The rows of a group lie close to one hidden flat surface of 14 dimensions, which passes through zero. Surfaces can cross.
(in the rows, 128 means zero)
Known rows, each followed by its group:
[157 126 112 183 154 122 166 142 112 100 169 131 117  67 106  77 151  95
 124 165 125  96] => F
[112  90 131  96 129 136 112 126  87 136 154  68 145 125 143 166 131 125
 167  79 152 109] => F
[127  91 125  97  80 146 166 131 125  90 126 115 124  90 138 113 163 130
 140  91 135 148] => Y
[136 117 138 128  78 121 155 129 186 159 127 107 137 119 145 146  65 111
 192 118 122 114] => Y
[111  79 127  92 142 171  98 129 124 128  90 140 199 141 106 143  97 140
 168 131 181 108] => M
[115  96 107 126 173 163 187  45 124 146 120 146 205 113 123 122 173 116
 125 125 141 121] => M
[127 134 101 156 167  99 148 128 190 110 147 123 140 136 120 116 195 117
  96 167 128  71] => U
[120  86 149 124 183 138 178 108 140  77 137  54 111 106 176 121 188  70
 132 141 161  93] => Y
[153 164 132 123 176 123  55 117  84 106 130 100 129 214 113 129 144 106
 128 167 103 106] => M
[148  83 107 201 194 142 126 104  98 106 128 143 146  72 102 106 149 100
 122 173 168 136] => M
[180 118 101 140 178 142 184 120 148 130 127  89 133 131 104 107  56 152
 120 145 126 104] => M
[111 127 106 152 139 142 168 132  86 195 111 186 113 147  61 128 137 145
 118 161 111 147] => M
[ 73 130 107 135 179 151 166 115 148 152 107 175 152 123 137 128 116 135
  94 151 138 120] => U
[ 70 117 124 140 111  98  74 103 148 170 134 118 111  97 175 157 148 146
 104  90 160 176] => A
[ 96  85 124 166 161 137  80 144  87 111 131 118 125  89 170 134 121 148
  96 119 127 170] => F
[146  82 119 142 130 117 164  89 110 153 136 131 129 114  72 138 173 155
 100 101 136 155] => Y
[125  99 149 172 124 134  99 150 178 116 113 140 160  98 156  91  93 132
 120 173 108 128] => U
[172 105 145 159 121 122 119 176 164 116 134 112  98  73 102  77 101 125
 146 172 179  96] => U
[123  87 114 143 148 153 178 115  84 152 106 126 103 108 110 144 131 120
 146 129 145 158] => U
[141 159 203 103  88 138 116 168 121  89 118 145  94 116 172  91 108 104
 113 127 101 143] => A
[120 200 134 109 116  95 136 112 164 109 151 148 126 158 137 149 138  84
 132 121 114  90] => M
[ 83 115 132 107 158 159 188 172 137 182 115 169 128 113 102 137  82 176
  95 125 168 103] => A
[134 160  92  73 116 136  78 119 102  82 141  94 127 146 134 111 135 111
 178 117 156 115] => M
[186 143  92  99 169 131 145 114 117  71 132  73 118 142 161 102 167 180
  61 100  93 150] => A
[ 78 107 153  90 137 166 148 107 164 144  85 152 146 142 119  95  69 157
  86 141 142 134] => Y
[162  92  84 182 118  93 156 143 129 131 149 120  84  99  52 138 115 157
 122 122 136 148] => F
[129 122 157 155  95  96  98 125 133 182 145  70  76 133 124 134  75 102
 170 144 123 128] => M
[167 145 105  99 122 122 138  90 136 117 126  95 157 161 130 152 133 102
 191 108 137 107] => A
[102 121 140 159 159 130  81 122  90 120 149 152 127  66 129 104 146  99
 116 145 188 133] => U
[ 96  89 198 119 145 173 157 121 110 151 107 177 152  87 111 107 137  93
 123 150 185 112] => Y
[180 149 159 103 134 151 134  60  74 113 153 110 169 133 110  85 101 118
 111  96  87 132] => A
[132 125 146 117 109 133 180 103 145 203 109 158 134 130  71 157 127 107
 177 129 184 110] => F
[144 133 137 175 151 116 200 106 131 144 109 190  78  89  85 178  62  87
 133 124 184 164] => M
[113 123  86 121 150 152 158 208 156  89 103 128 101 140 121 113  83 143
 146 176 141  92] => A
[145 115  94 169 154 122 148 124 164 134 153  98 137  96 115 104  81 127
 139 155 135  96] => M
[150 148  99 183  66  76 111 121 156 131 178 153 127  68 131 115 185 128
 132 109 107 143] => U
[106  95 139 140 130 120  53 130 122 154 154  91 165 127 142 120 159 111
 158 146 143  94] => A
[129 145 127  83 102 124  62 162 151  84 116 138 150 179 105 133 115 131
 156 138 150  91] => Y
[130 149 113 138 166 140 142  53 130 171 130 111 147 114 151  91 164 117
 115 144 137 130] => F
[100 125  89 153 120 128 145 136 152  98 130 117 138 138 176 151 113  94
 166 141  69 126] => U
[104 126  83 139 105 158 105 117 108  58 128 126 131  78 185  82 152  81
 181 145 124 158] => M
[ 85 168  83  85 120 146 120 158 142 119 116 158 126 142 127 127  76 141
 152 124 163 108] => M
[108 104 129 143 142 149  95 135  74 172 140  86 121 129 133  98 168 130
 142 158 108 124] => U
[148  98 154 190 189 126 122  93 101 120 124 111 116 145 115 132 128  85
 111 173 108 138] => U
[ 82 150 138  79 137 128  62 140 146 134 102 138 125 176 142 161 104 132
 136 129 180 119] => F
[149 121 166 116  72 119 110  91 157 137 107 168 150 130  92  93 156 125
 133 138 132 155] => F
[117 123 155 171 126 133 123 173 121  57 134 157 102  95 137 106 105  75
 128 170 114 118] => F
[134 125 131 152 160 102  90 166 177 131 139 128 140 142 103 141  69 159
  94 145 145  85] => M
[160 142 147 102 119 104  84 131 145  67 160 111 130 120 108 146  58 126
 123  75 182 108] => U
[134  85 172 137 118 141 117 155  73 114 117 120  97 114 134 157  70 123
 129 104 120 172] => F
[198 164 112 132 135  98 149 143 142 137 159 101 118 144  73  92 159 152
 113 145 115  76] => U
[114 134 172 138 112 119 127  63 154 151 159 135 147 102 110  84  73 100
 103 129 123 119] => U
[106 172 192  66 142 153 125 142 113 164 141  99 139 103 221 142 113 115
 132  81 166  90] => A
[113 115 174 180 108 134  48 144 111 125 111 150 116 109 151  82 114 100
 126 189 102 162] => M
[136 114 188 129 103 139 110 131 127 116 113 149  98  61 126  89 114 101
 135 137 207 149] => U
[158  73 131 141  58 132 149 132 146 131 124 132 150  80  95  94 147 134
 165 128 123 142] => A
[115 156 112 137 107 122 148 140  93 208 157 141 126  86 138 185 102 110
 194  81 166 118] => Y
[ 85  94 117 110 155 147  87 178 114  94 152 117 173 129 108 113 127 142
 129 138 158  63] => A
[156 125 133 131 170 150 135  42 121 183  97  93 140 130 148 102 150 121
 127 146 142 159] => F
[132  62 111 117 166 170 117 116 117 107 111  65 127 100 129  80  98 148
 139 140 176 138] => Y
[135 123 124 131 165 160 142  91 145 128  90 139 141 119 125 105 102  99
 148 167 178 131] => A
[ 76 119  83 145 132 104 139 154 157  68 134  98  55 115 171 145 142 131
 102 123 119 153] => Y
[ 97  95 106 153 126 118 106  59 143 171 132 145 170 115  97 113 154 150
 100 131 130 158] => Y
[154  77  98 159 189 155 155 130  83 115 112 125 131  98 108 154 132 118
 150 135 179 139] => Y
[118 140 160 135 102  78 123  90 185 143 139 103  66 107 130 110 196  98
 113 136 176 132] => U
[151 112  90 148 126 120 162 170 146 143 103 104  74 136 117 148 114 166
 140 142 118 148] => A
[ 92 106 140  93 101 152  94 132 119 169 111 154 153 132  80 108  96 155
 142 133 170 121] => F
[156 116 154 109 158 142 185 164  60 126 121 140 128 144 106 190 182 119
 132  97 137 111] => Y
[134  39 139 148  77 141 131 158 135 178 106 104 136 116 114 154 119 158
 177 121 119 153] => F
[125 146 125 145 121 126 106 119 145 142 142 145 118 101  89  51 115 123
 117 177 150 107] => F
[165 163 109 146 134 113 152 177 153 115 121 129 115 171 137 155  79 135
 135 146  66 110] => Y
[144 119 127  86 185 136 111 114 107  78 104  56 104 186 160 143 146 143
  97 118 120 137] => Y
[112 140 124 131 158 113 136 130 158 166 136 157 117 133  74 100 145 169
  66 155 164 100] => A
[105 123  69 145 121 126 165 131 178 132 142  92 140  99 185 116 150 121
 159 138 100 112] => F
[115 181 159 115 118 105 108 153 145 147 163 122 111 138 127  84 125 135
  89 145 112  81] => A

New rows. What belongs after each?
[135 146 156 112  67  95  84 146 133 142 157 132 121 172  60 127 110 144
 125 117 101 105] => A
[119 148  94 130 161 128 142  98 101 106 182 125 137  95  79  90 152 103
 126 134 177  77] => F
[108 141 105 150 142 143 107  57 114 140 135 116 124  79 154  66 111 101
 135 148 149 159] => M
[143 160 103 143 145  92 151 133 205  94 117 141 115 144 147 141 165 130
  96 144 126 116] => U
[118 131 183 116  80 128 146 130 137 156 109 143 108 121 155 127 124 127
 110 114  98 164] => M
[130 113 157 111 142 140 105 161 142 114 150 124 163 127  86 104  52 135
 126 140 170  57] => U
[159 162  80 166 171 128 113  92 132 110 156  74 137 142 148  48 109 127
 114 186  57 107] => M
[170 168 134 101 115 110 138 146 164 130 118 115 130 205 123 138 124 153
 117 134  66 108] => U
[174 139 158 149 165 151 174 137 113 132  72 183 110 146 124 143 102 125
 101 160 104 165] => F
[158 113 138 109  48 140 163 138 136 159 108 161 115  95  91 103  81 184
 127  92 118 185] => M
[143 118 153  80  99 167 167 166 128 138 100 116 149 129 166 145  94 127
 186 106 118 116] => A
[112  68 152 133 102 140  65 148  93 135 158  81 159  90 139  97 109 142
 144 117 128 121] => A
[139 105  54 152 152 105 128  76 110  70 165  95 104 120  63 101 132 145
  90 115 135 154] => F
[152  83 164 172 140 130 116 116  73 116 108 177  98 127  44 140  90 124
  96 136 144 186] => A
[ 62 102 146 174 137 150 110 119 109 157 136 144 133  86 142 108 117  76
 155 175 137 119] => U
[ 91  63 149 156 137 125  94 156  77 156 109 139  96 109 110 190 159 126
 135 119 182 164] => M
[120 153 157  86 107 114  82 143 117 122 140 170 155 178  81 137 141 146
 102 106 131  99] => F
[158 122 198 104 106 131  90 151  90 143 107 182 167 169  80 196 148 103
 167 115 164 111] => Y
[135  98  74 207 208 112 163 117 138 140 115 100 106 153 137 156 148 127
 103 183  76 144] => U
[159 153 124 138 115 113 106 188 147 156  99 124  79 144 138 134  95 168
 128 152 117 145] => U
[ 95 147 143 146  83 113 157 137 135 149 155 183 135  99 113 152 121  72
 173 123 125 101] => A
[183 139 151 183 120 112 175  92 162 110 133 138  97  80 110  85  95  78
 122 162 121 143] => U
[131 116 139 122 106 144 122 106 157 191 111 100 133 123 136  68  89 167
 119 152 104 142] => A
[115 110 140 115 168 125 140 151 126 161 119  94  86 132 137 170 101 168
  92  98 166 131] => M
[145  98 169 115 131 155 120 107 173 159 118  96 169  97 149  72  65 179
  87 121 139 132] => M
[ 87 110  95 138 133 118 144  91  97 148 177 122 170 138 101 160 166 115
 140 104 101 107] => U
[121  81 158 109 174 161  98 109  79 129  97 107 159 138 173 176 152 127
 130 101 150 164] => F
[191 133 119 161  87  98 125 115 119  98 166 136 156 114 103 143  84 117
 145  93  75 139] => U
[148 126 159 128 171 144 157 168 166 110  84 158 138 160 102 115 107 119
 117 196 142  81] => U
[140 118 196  96 141 159 104 158 111 139  70 170 171 189 123 164 150 122
 137 151 141 109] => F
[129 137 116 151 150 110 129  81 134 150 153 109 116  97 128 114 126 134
  95 114 147 142] => M
[ 86 110 129 128  81 124 119 170 131 154 153 126 135 112 132 113 178 128
 152 136 113  97] => M
[102  90 100 131 125 142 115 188  93 114 145 158 123 115  41 124  84 163
 129 129 166 106] => F
[155 120 148 152 155 130  82 146  74 159 128 125 107 122 101 111 140 144
 114 150 152 134] => U
[192 122 127 125 178 138 168 128 144 133 110 110 122 112  90  87 169 145
 116 163 185  99] => A
[125  81 132 105  80 150 172 156 148 124 119  99 119 105 120 116 112 115
 193 132 146 109] => U
[ 93 130 154 174 173 140 119  96  76 180 160 138 116  94  90  92 123  82
 124 172 155 110] => U
[144 111 135 123 119 155 141 103 124 152 145  74 189  88 196 104 169 101
 185 115 118 102] => A
[146 132 201 135 140 119 105  81  66 178 138 150 149 147 102 174 141 100
 114  99 127 142] => A
[176 119 134 127  75 123 176 100 148 117 140  91 137  97 175  91 163 153
 102  92  46 168] => M
[159 110  89 115 125 146 167 167  81 133  99 136  83 100 114 151 195 160
 153 108 174 162] => U
[ 99 120 122 119 135 133 130 145 183 141  65 149 142 170 180 196 147 125
 155 145 133 138] => F
[103 174 150 114 148 111 109  59 135 142 146 141 138 124 147 116 157 111
  80 112 154 134] => M
[117  82 165 116 106 122 168 197 136 155 116 135 134 150 129 180 171 173
 105 104  88 113] => M
[ 60 107  98 169  99 122 135 123 141  80 151 150 121 126 113  94  95 100
 118 165  57 132] => F
[154 117 100 143 178 132 173 115  77 151  94 116 104 196 115 189 156 142
 126 133  77 164] => U
[104 109 135 121  95 153 134  93 111 176  98 138 128  93 165 104 128 160
 117 107 111 206] => U
[140 128  89 136 177 147 169 107 112  95 128  75  97 113 145 112  91 101
 150 144 131 130] => F
[141 131 109 143 164 101  75 147 102 111 144  89  65 133 107 133  87 157
  94 122 164 139] => F
[126 198 106  97 132 151  91 163 113  66 150 108 108  96 180  45 112 103
 152 152 150  91] => Y
[142 106 126 157 163 105 108 187 176  91 139 165 205 156  97 147 144 157
  90 154 114  61] => M
[143 137  96  98 124 126 166  93  64  74 191 132 177 115  95 171 130 109
 146  29 128 114] => A
[124 160 181 121 113 120 102 110 173 181 116 159 148 159 102  89 143  90
 151 192 147  76] => A
[ 99 128  51 102 185 151 141 138 127  53 141 119 162 131 131 128 121 127
 142 127 161  82] => A
[121 179  43 113 115  96  72 106 211 111 134 117 115 138 132  65 135 193
  87 139 146 143] => F
[115 169 113 100 113 151 207 160 122  88 135 178 116 133 101 112  47 142
 103 111  87 119] => A
[ 97 133  98 133 101 143 134 100 118 182 153 164 153  51 112  72 115 178
  99 101 143 158] => F
[111 107 125 141 145 143 174  96  98 111 152 130 167 123 119 113 153  87
 137 140  84 103] => F
[206 159 102 126 121 108 105 140 114  95 149  54  98 147 155 127 129 132
 155 113  91 129] => Y
[118 112 124 140 154 141 122 144 136 141  88 153 101 151  70 139  55 118
 157 177 181 118] => A
[131 141 137 106 136 109  69 104 137 123 132  96 131 158 157 137 169 141
 104 110 134 135] => A
[160  94 179 149  49  70 106 108 190 152 126 150 151 134 106 155 204 135
 116 107 103 155] => U
[161 150 141  89 104 103 156 201 130 137 153 102  99 133 113 159 147 152
 145  90 149  71] => A
[115 124 121 119 117 125 143  79 107 188 128 132 148 159 111 140 164 154
 113 107  88 148] => M
[ 80 142 119 130 121 127 132 201 101 179 135  98  53 148 149 115 141 158
 118 159  76 123] => M
[180 116 100 152 164 135 145 141  80 101  92 115 105 163 140 178 152 135
 136 126  83 175] => U
[157 122 140 155  90  90 112 128 102 120 164 117  84  94 112 131 145 136
 101  88 111 163] => A
[179 130 127 138 102 127 119 158 104 136 134  64 106 126 176 112 106 164
 131 109  51 159] => Y
